There are 4 nested groupings, the coarsest first. Each group lies inside one group of the grouping before and may be the whole of it. The rows also spread widely along 14 directions, which tell nothing about the answers.
In the rows, zero is written as 128.
Some rows, each with its group in each grouping after it:
[137 134 143  94 146 117 165 117  79 127  82 135  79 111 119 129 142 162
 124 161  67 137 120 203 235 115  81 105 125 187 158 109 134 129 133 139
  45 127 110 108 134 149]
j_613 j_477 kon bopa
[115 147 171 108 123 122 165 105 136 238  62 188 143 135 181 167 122  90
 121 145 104 155  57 183 123 146  85 111 180  87 155 129 144 139 146 123
  84 109  74 108 159 101]
j_422 j_460 Pez Bib
[110 144 173 138  71 102 171 139 105 147 143 129 157 124 110 119 144 172
 110 103 149 112  70 142 140 158  79 115 129 104 152 138 103 132 118  94
 137  81 135  63  76 108]
j_186 j_624 dera sop
[ 92 150  94 141  84 152  88  69 127 156 142 137 109  61 104 162  59  69
 140 163 119 142 144 123  72 125  79 185 151  83 112 135 135  87 146 134
 172 105 121  94 156 137]
j_613 j_477 kon rin
[138 118  66  92 146  95 124 130 132 103 124  72 106 159 114 140 134 153
 131 132 121 116 118 153 122 115 130 132  66 169 157 152 128  87 111 148
 142 106 118 145  12 157]
j_186 j_624 kuru Vor
[116 111  88 137 101 157 109 144  97 104 124  78 131 120 110 153  90 154
 137 159  82 119 149 144 132 101 107 141 125 124 116 131  94  93 104 142
 159  78 130 110 103 170]
j_422 j_460 Vado rog
[105 110 167 152 184 158 182 116 105  99 104 208 120 127 130 132 169  76
 106 148  89 150 129 154 163  85 139 108 141  97 151 120 110 203 178 177
  87 199 129 100 188  92]
j_186 j_432 zuta lag
[129 138 166 116 153 131 147  98 140 109 106 137  99 143 125 148 139  84
 122 116 109 123 111 166 142 131 126 101 111  83 169 130 116 146 165 169
 102 176  95 125 144 132]
j_422 j_138 zases zar
[ 98 107 130  97 134 150 130  95 124 135  83 122 104 147 126 147  96  86
 143 153  87 125 143 148  84 138 165 128  93 127 162 139 118 128 136 159
  63 151 130 173 123 172]
j_422 j_460 Vado lafes
[ 81 122  98 164  85 148 100  91 124 173  86 174  91  72 101 126  68  70
 108 165  52 162 124 122 104 111 146 190 158 157 110 142 110  80 115 162
 131  89 160 105  99 143]
j_422 j_651 Zek maz
[168  69 107 110 148 158  53 151 168  89 103  94 105 111 155 121 120 140
 133 147 113 149 188 127 164  88 107 146 188 134  78 102 146 105 126 124
 157 142 128 114 205 121]
j_422 j_460 fug Pozo
[110 163 153 150  63 156 123 108  89 209 109 150 123  59 119 152  93  98
 131 117 120 163 136 137 100 142 109 129 152 101  97 135 116 103 128 122
 104 117 133  91 186 159]
j_422 j_138 zases pemem
[117  80 127  96 124 124 129 111 136  62 128 103 107 161 110 124 135 149
 137 136 133  83 163 144 138 146 127 137  90 129 161 114 123 163 136 147
  79 155 158 123 119 126]
j_422 j_690 Ludu Geg
[153 127 187 113  32 118 112 162 125 168  99  59 133  95 125 145 103 197
 139  83 131 141 129 164 145 171  99  98 137 119 102 147  91 103  77 101
 126  91 133  89 146 186]
j_422 j_690 Ludu tem
[154 137  78 128  74 136 123 160 104 185  77  94 134  99 157 174 115 173
 132 126 116 164 130 157 124 103  94 120 126 162  89 141 107  76  93 143
 162  88 100  83 106 164]
j_613 j_475 Fon regum
[128 170 137 130 113  97 127 112 169 199 126 146 135 138 132 135 123  86
 109  91 151 146  44 125  75 148 110 136 134  78 147 152 138  89 141 125
 185  91  89 115  56 106]
j_186 j_624 Nomup Pap
[117  67 169 161  84 152 128 137 161 145  81 183 140 138 162 147 129 120
 117 114 142 134 157 113 106 145 137 153 175  95 100 129 109 192 133 145
 107 174 188  70 215  71]
j_422 j_690 gudi Birur
[ 99 133 136  81  70  90 125  80 126 176 114 104 133  94 122  94  97 128
 124 146 131 140 112 147  71 161 101 133 105 160 162 159 144  94 105  78
 101  79 118 118  37 141]
j_613 j_477 Tagov kezaz
[164 178 141 145 129 105 117 147 114 150 148 131 114 114 117 117 148 140
 103  98 139 148  91 132 167 122  92 120 140 109 120 137 136 100 124 114
 179  94 131  97 117 110]
j_613 j_475 Fon dosi
[110 113 116 108 138 132 176  92 140 143  89 174 118 154 145 174 157  86
 133 113 160 122 131 144  74 143 144 123  76 114 159 133 123 163 175 183
  80 213 108 116 138 116]
j_186 j_624 dera vetem
[159 128 158 113 111 125 118 154 121 114 111  66 142 104 135 118 126 177
 122 131 100 148 114 174 176 104  66  92 148 121 127 133 109 106 109 102
 172  89  82  91 114 147]
j_613 j_477 Tagov Pid
[100 113 156 106  82 131 165 114  93 157  94 130 137 123 132 127 117 148
 134 146 105 116 114 165 134 147  94 115 128 140 154 120 118 138 124 117
  51 101 129 101 119 138]
j_422 j_138 Mube kemer
[155 145 100 153 170 117 133 148 113 142 144 148 129 185 143 180 156 123
 126 112 159 106 113 137 139 120 111 140 122  80 126 137 133 152 145 156
 148 137 158 117 150  87]
j_422 j_138 Mube Ditok
[121 107 134  71 138 107 142 105 142 126 101  92 123 131 135 166 108 131
 146 169  89 132 108 193 136 116  82 115 117 123 165 155 131 119 122 132
 120 116  76 137  90 150]
j_186 j_624 kuru koz
[158 122 101 163 108 149 124 188  89 133 144 120 166 157 149 109 174 185
 118  90 196 122 148  81 101 120 125 120 117 115  91 110 120 146 123 104
 154 112 179  93 144  93]
j_613 j_475 Fon dosi
[110 110 145  98 104 139 155 107 133 109 104 113 146 113 137 133 128 137
 125 148 108 122 112 180 141 122  74 101 137 102 166 109 111 128 146 134
 125 116  62  71 109 132]
j_422 j_460 Pez Bib
[154 119 136 119  94 160  95 156 115 107 144  69 154 100 133 103 131 168
 136 116 159 139 155 113 115 113  85 105 141  99  99 107 124 110 126  92
 172 108 115  98 164 136]
j_613 j_475 Fon regum
[ 99 139 121 169 147 126 145 139  70 155 157 174 137 204 110 135 133 128
 122 139 134  83  97 106 113 150 139 165 117  87 146 127 136 180 130 124
  78  92 227 155 129  83]
j_422 j_690 Ludu tem
[ 99  99 117 117 162 145 104  97 101  25 186 109 112 124  68  63 129 107
 124 163 113 104 175 115 119 104 139 131  92 112 161 112 136 144 152 134
 115 141 162 150 107 127]
j_422 j_690 Ludu tem
[142 118 152 128 116 165 154 154  73  90 109  82 135 137 125 166 146 168
 145 111 135 122 174 159 133 125 128  75  78 101 132 131  76 170 135 151
  97 176 134 113 183 179]
j_613 j_477 kon rin
[121  36 120  88 152 144 113 106 183  93  76 161 110 166 168  85 147 116
 128 157 131 113 167 117 126 124 136 152 152 152 140  74 163 173 164 142
  55 181 144 129 174  65]
j_422 j_690 Ludu tem
[119 103 104 132 103 148  80 135  99 142 145 128 115  87 108  78 120 140
 129 133 150 147 182  75 100 123 142 167 140 170  79 117 152 101 114  84
 103 117 207 139 155 130]
j_186 j_624 dera sop
[ 93  84 110 120  69 101 102  85 182 142  99 149  96  90 121 128  88 104
 117 141 124 139 144 116  86 147 132 196 140 167 119 159 130 100 109 133
 137 127 169  92  80 112]
j_186 j_624 dera sop
[147 116 115  97 183  95 175 113 111  74 156 131 138 165 141 169 191 149
 130 142 178  97 146 184 157 116  70  97  82  93 178 144 134 196 162 148
 132 182 109  80 129  78]
j_613 j_477 kon bopa
[105 154 131 126 108 151 102 110 115 162 147 128 133  92 102  76 107  96
 125 133 124 148  95  97  85 124 105 139 151 105 126 102 150  71 147  88
 142  79 108 140 113 134]
j_186 j_624 dera sop
[ 80 111 101 186  90 195 148 115  71  96 131 170 123 123 105 160 105 131
 129 159 118  87 161 109 130 124  92 190 137  98 112  82  99 174 161 152
  92 140 190  65 203 104]
j_613 j_477 Tagov kezaz
[ 96 140 105 141  89 111 141 103 127 166 146 154 133 129 115 160 114 122
 126 130 156 108  93 122  93 153  85 178 127 101 137 137 134 121 134 121
 144  91 151  82  90  96]
j_186 j_624 kuru koz
[145  99 138 120 155 139 164 151  99  64 113 108 126 106 120 153 169 153
 123 129 106 156 169 185 172  78 120  69  93 131 133 154  85 158 133 172
 134 192 106  86 138 157]
j_186 j_624 kuru Vor
[112 101 126 134  92 153 149 141 112 112  86 123 138 145 138 101 129 162
 115 142  98 116 108 128 136 115 109 128 132 146 142  93 106 130 129 132
 108  96 127  93  92 116]
j_613 j_475 Fon regum
[ 94 109  87  75 154  92 133  62  94 100 179 123 114  84  91 174 119  94
 152 185 151 135 207 168  73 113 116 134  54 135 152 210 146 148 123 137
 115 184 158 140 105 150]
j_186 j_624 dera sop
[109 147 123 157  35 138 133 125 109 202 100 139 132  97 126 159  98 127
 125  98 135 134 114 129  89 158 113 149 133 122 107 134  99  95 115 137
 123  93 147  69 120 148]
j_422 j_138 Mube kemer
[138 141 125 167 167 155 101 153 125 122 173 144 144 160 120 107 142 112
 117 118 152 122  95  82 120 102 105 151 164  53 111 101 146 131 159 112
 183 103 150 134 157  78]
j_186 j_624 Nomup Pap
[133 166  94 159  99 139 103 135 102 222 103 145 143  83 147 134 106 106
 114 133 117 187 107 123  86 102 106 143 159 127  87 146 133  75 115 115
 177  75 115 103 118 128]
j_613 j_477 Tagov Pid
[150 126 149  94 150 133 105 103 166  88  90  84  74 148 119 144 112 102
 135 116  99 122 130 158 140 139 136 125  98 114 157 124 121 117 150 159
 112 173  99 162 138 166]
j_613 j_477 Tagov kezaz

New rows, each followed by its group in each grouping:
[121  74 123  93 102 151 115 114 169  51 131  68 130 140 123 156 112 150
 155 136 144  83 151 138 119 131  77 144 122  86 141 102 112 130 150 137
 153 149  97 100 146 133]
j_186 j_624 dera sop
[125 113 127 107 156 106 124 124 163 170  74 138 133 188 158 110 129  88
 114 137  95 147  80 141  79 121 168 117 123 123 164 148 137 126 125 146
 118 108 108 179  55 111]
j_422 j_690 Ludu Geg
[106  83 137 122 140 165  98 105 146  89 145 148 137 143 139  84 120 104
 130 168 145 108 150  82  94 120 101 166 168  85 130  85 162 164 164  97
 119 135 162 131 187  60]
j_613 j_475 Fon regum
[101 139 131 103 115 148 168 114  83 170  77 136 104 142 114 114 123 131
 133 138  85 124  84 148 133 142 130 119  99 169 163  89 132 107 144 133
  19 104 111 155  94 168]
j_186 j_624 kuru koz
[147  97 141 132 143 132 144 147 157  57 108  95 126 212 139 128 172 138
 117  79 153  84 127 127 117 138 167 101  74  94 166 122  88 166 150 171
 126 177 135 122  92 116]
j_422 j_138 zases zar
[158 159 122 120 141 126 145 160  77 138 136  85 149 154 119 135 172 144
 130  82 158 140 130 153  94 123 156  53  50 101 144 151 103 128 127 149
 128 142 107 148  96 176]
j_422 j_690 Ludu tem
[110 107 174 114 139 121 123  96 166 117 136 149 113 159 118 106 138  81
 125 104 166 114 126  97  68 168 163 145 107  88 158 136 142 164 159 118
  94 175 170 154 134  98]
j_186 j_624 kuru koz
[112  90 138  92 133 132 121  89 147  98 113 101 130 119 133 161 103  82
 145 157 108 137 169 169  78 113 128 110 103  93 153 172 112 142 137 159
 131 171 106 136 129 153]
j_422 j_138 Mube kemer
[107  97 126 119  81 144 108 103 131 164 106 151  92 108 122 155 101 117
 147 123 158 122 177 102  88 170 138 185 127 147  97 126 140 134 130 123
  58 168 202 129 201 136]
j_186 j_624 dera sop
[104  93 100 102 126 161 113 126  95 142  94 117 137 124 138  86 112 126
 131 176  89 142 146 127  97 102 136 123 136 162 132 105 142 107 123 108
  74  89 125 150 108 146]
j_422 j_460 fug Pozo
[132 139 137 165 128 154 120 154  89 151 135 150 156 113 132  55 165 113
  98 106 142 166 129  91  95  97 156  98 140 117 108 119 123 121 138 107
 136 114 149 114 122 105]
j_422 j_138 zases zar
[101 151 126 120 119 129 180 116  96 125 146 125 160 178 117 144 135 148
 130 146 122  71  49 168 145 138  46 114 120  59 192  86 122 143 160 134
 120  68  72  91  84 101]
j_422 j_690 Ludu tem
[130  92 144 143 138 142 100 109 176  70 122 160  64 117 104 115 134 100
 113 108 129 123 159 103 159 133 143 180 144 129 113 104 132 141 161 158
 120 193 179 100 181  99]
j_186 j_624 kuru koz
[152 128 123 140 172  87 158 178  99 129 144 129 158 175 135 102 192 168
  95 108 148 143  94 136 140  95 140  90  97 136 145 170 120 148 108 120
 159 106 154 122  34  96]
j_186 j_624 Nomup Pap
[112 141 123 137 176 132 132 104 121 120 128 154  93 137 101 166 105  76
 124 159  72 137 104 154 142  96 122 148 124  97 147 151 127 128 146 172
 135 138 128 152 119 138]
j_186 j_624 Nomup Pap
[129 112  93 129 150 129 108 141 116  94 148  91 139 133 110 105 140 122
 121 127 131 146 147 113  78  90 159 117  85 128 128 163 115 106 120 135
 178 129 138 151  60 144]
j_186 j_624 dera vetem
[ 89  78 125  93 125 104 139  85 174 108 107 168 104 141 129  66 128 129
 108 170 109 100  85 127 161 138  80 183 167 171 175  83 170 128 151 105
  81  95 134  91  65  51]
j_186 j_624 kuru Vor
[170 124 143 134 130 138  57 157 159  99 128  68 114 129 123  69 121 143
 114 104 121 141 123 100 145 115 121 139 157 120 105 109 134  82 121  94
 186  93 133 139 122 128]
j_613 j_477 Tagov Pid
[ 99 101 126 124 125 121 141  83 145 115  95 170  94 136 133 154  99 117
 121 182  84 100 112 162 175 131  67 190 162 132 154 115 140 155 145 145
  96 123 142  83 138  79]
j_613 j_477 Tagov Pid
[112 113 114 148 122 114 130  84 171 110 119 173 110 134 131 157 129  78
 107 122 155 118 141 123  85 140 129 175 112 100 144 153 119 161 156 169
 159 180 153  74 117  75]
j_613 j_477 Tagov Pid
[124  86 100 105  72 112 107 125 149  93 147  84 142  82 115  75 140 171
 118 117 170 136 158 112  98 122 100 135 113 165 121 128 127  89 113  96
 173 103 128  63  46 120]
j_186 j_624 kuru koz
[123  64 108 154 122 150  89 161 133  96 118 126 131 168 133  77 126 159
 117 143 114 110 151  86 131 112 146 170 161 140 104  95 129 144 114 118
 119  98 206 129 133  85]
j_422 j_690 Ludu tem
[145 100 131  83  89 118  99  99 204 134  70 124  84  92 151 114 121 130
 116 113 125 139 126 154 166 149  89 150 171 162 129  88 147  78 142 133
 122 133  81  66 131 119]
j_422 j_460 Pez Bib
[134 132 133 104 198 103 110  94 129 129 151 147 105 141 115 151 137  68
 132 147 135 135 142 150 109 125 141 130 103  91 154 177 150 153 141 144
 122 169 152 168 147 119]
j_422 j_651 Zek maz
[124 144 182 152 118 105 149 124 127 153 127 182 131 125 124  80 159 107
  89  95 136 139  83 128 142 143 124 119 150 110 149 131 127 139 143 118
 121 118 151  80 107  76]
j_422 j_138 Mube kemer
[ 93 138 113 167  89 125 157 147  87 158 151 158 154 177 113 112 136 169
 113 123 154  77  61  91 122 156  94 176 139 112 141  96 127 134 128  93
 114  49 187  95  78  73]
j_186 j_624 dera sop
[114 125 110  96 137 130 151 105  72 159 114 128 116 154 133 176 124 132
 157 156 131 104 153 162 117 141 116 128  88 131 148 136 142 156 130 135
  30 141 154 153 154 147]
j_422 j_138 zases pemem
[108 128 133 125 100 138 139 120 101 135  73  94 102 126 114 157  80 135
 132 161  40 135 107 178 144 120 119 125 115 143 152 147  88 105 106 153
 108  88 116 135  81 186]
j_613 j_477 kon bopa
[ 99  96 136 190 157 141 137 139 111 105 151 208 140 142 119  96 156 101
  94 142 134 133 135  83 117  99 149 164 159  99 114 137 123 185 145 128
 142 151 219 103 153  46]
j_186 j_624 dera sop
[105  89 135 134 156 136 109 116 106  88 144 153 117 101 115 110 111 125
 116 198  76 135 160 148 183  91  93 160 183 124 123 131 142 151 122 111
 121 110 181 106 165  94]
j_422 j_460 Pez Bib
[120 201 135 157 101 128 117 128  77 186 173 138 139  82  87  92 123 107
 104 107 134 153  83 115 108 135 108 120 135  95 126 134 130  69 128  96
 167  54 124 102  86 140]
j_422 j_460 Vado rog
[169  92  59  94 189 128  97 150 123  81 127 103 105 148 139  90 173 159
 125 141 138 126 174 128 171  85 128 127 111 188 120  95 161 103 134 133
 120 137 130 133 111 115]
j_422 j_460 Vado rog
[ 96  82  75  94 177  88 134  61 184  88 127 168  92 170 126 154 129  71
 125 171 134  97 134 137  93 124 132 187  94 135 179 155 157 152 157 172
 122 176 145 136  66  72]
j_186 j_624 dera sop
[130 117 194  90 114 114 146 105 142 131 100 118 123 128 133 110 147 101
 126  90 146 139 138 154  90 161 158  76  86 116 166 154 114 148 141 135
  77 182 120 133 122 150]
j_422 j_138 Mube kemer
[152  99  81  75 126 116 121 125 139 141  94  90 118 115 151 169 143 140
 149 122 158 152 175 158  91 116 131 110  79 166 117 157 130 104 120 150
 122 175 100 131 116 167]
j_186 j_624 dera sop
[125 121  96 120 157 179 141 131  82  98 113 110 147 119 129 120 155 107
 126 139 113 154 164 148  90  77 152  72  84 114 141 115 104 123 159 163
 120 159  79 132 123 170]
j_422 j_460 Pez Bib
[116 171 100 173  91 139 115 125  85 192 157 153 115  88  97 195  98 106
 133 110 152 148 140 114  87 135 119 170 117  94  82 169 116 110 118 144
 156 122 184 104 158 154]
j_186 j_624 Nomup Pap
[106 181  86 124 151  96 155  89  63 209 162 184 122 131 114 189 132  85
 133 146 163 125 126 151  83 150 117 146  82 109 149 178 157 139 133 137
  89 127 166 131 119 121]
j_422 j_460 Vado rog
[189 190 143 115 177 138 112 146 101 142 107 108  84  98 120  99 157 126
 115 104  94 177  97 168 213  92  97  75 138 135 127  92 144  69 156 134
 133 124  55 134 157 166]
j_613 j_477 kon rin
[104 136 160 103 118 133 121  88 157 140 128 151 123 147 122  58 135  86
 110 112 150 103  74 101  94 171 116 136 144  96 178  71 164 114 177  96
  88 103 104 121 103  90]
j_422 j_460 fug Pozo
[108 208  61 130 147 108 170  95  44 233 148 182 146  97 120 187 135  81
 128 159 126 165  90 185  90  98  84 106  92 102 147 165 147 104 142 160
 133  95  77 110  89 138]
j_422 j_690 Ludu tem
[122 112 117 111 161 174 113 115  94 104 131 115 124  85 112 126 128  88
 144 152 113 171 188 133  87  78 143  98 102 115 112 137 126 121 155 147
 122 185 106 160 178 173]
j_186 j_624 dera vetem
[102 138 148 141  86 161 140 127 109 184 127 146 169 126 134 113 132 107
 130 100 173 138 107  89  34 149 130 119 125  77 123 119 122 129 154 104
 121 124 125 121 144 119]
j_186 j_624 dera vetem
[103 107 123 138  80 133  97  84 191 162  65 172  77  50 124 119  86  59
 104 129  80 193 131 123  97 117 148 175 163 166 102 143 122  70 132 164
 151 145 119  87 106 135]
j_186 j_624 kuru koz
[140 111 118 119  60 120 101 128 125 146 145 104 136  93 133 110 147 159
 131  82 218 127 192 101  76 162 125 132 104 142  95 138 132 120 114  95
 120 143 178  76 138 124]
j_422 j_138 zases zar
[147 123  76 141 185 133 112 124 128  56 101 121  67 119 108 141 122 120
 106 170  37 142 130 176 224  54 103 152 133 162 132 122 116  98 137 192
 169 133 104 106  98 134]
j_613 j_477 Tagov kezaz
[ 95 126 105 120 134 124 149  79 143 162 106 171 109 148 131 203 108  69
 140 143 132 118 116 145  71 142 123 166 104  94 149 156 130 143 155 174
 110 167 127 131 132 117]
j_186 j_624 dera vetem
[129 113 148  97 163 105 138  97 141  82 103 126  74 153 112 121 132 121
 120 145  80 104 114 174 199 127 115 130 118 146 178 120 135 136 141 155
  75 143 126 131  99 122]
j_422 j_138 zases pemem
[155 120 154  91  78 120 101 117 178 128  95  73 100 109 134 153 105 141
 140  94 131 121 125 163 149 157  85 125 138 117 129 119 117  87 129 137
 139 131  87  91 139 158]
j_422 j_138 Mube Ditok
[ 82  87 116 144 129 147 130  98  89  82 146 170 104 125  98 132 118 122
 122 171 117  97 187 122 139 133 133 181 125 134 134 123 128 180 136 137
  65 152 229 105 165 104]
j_422 j_460 Pez Bib
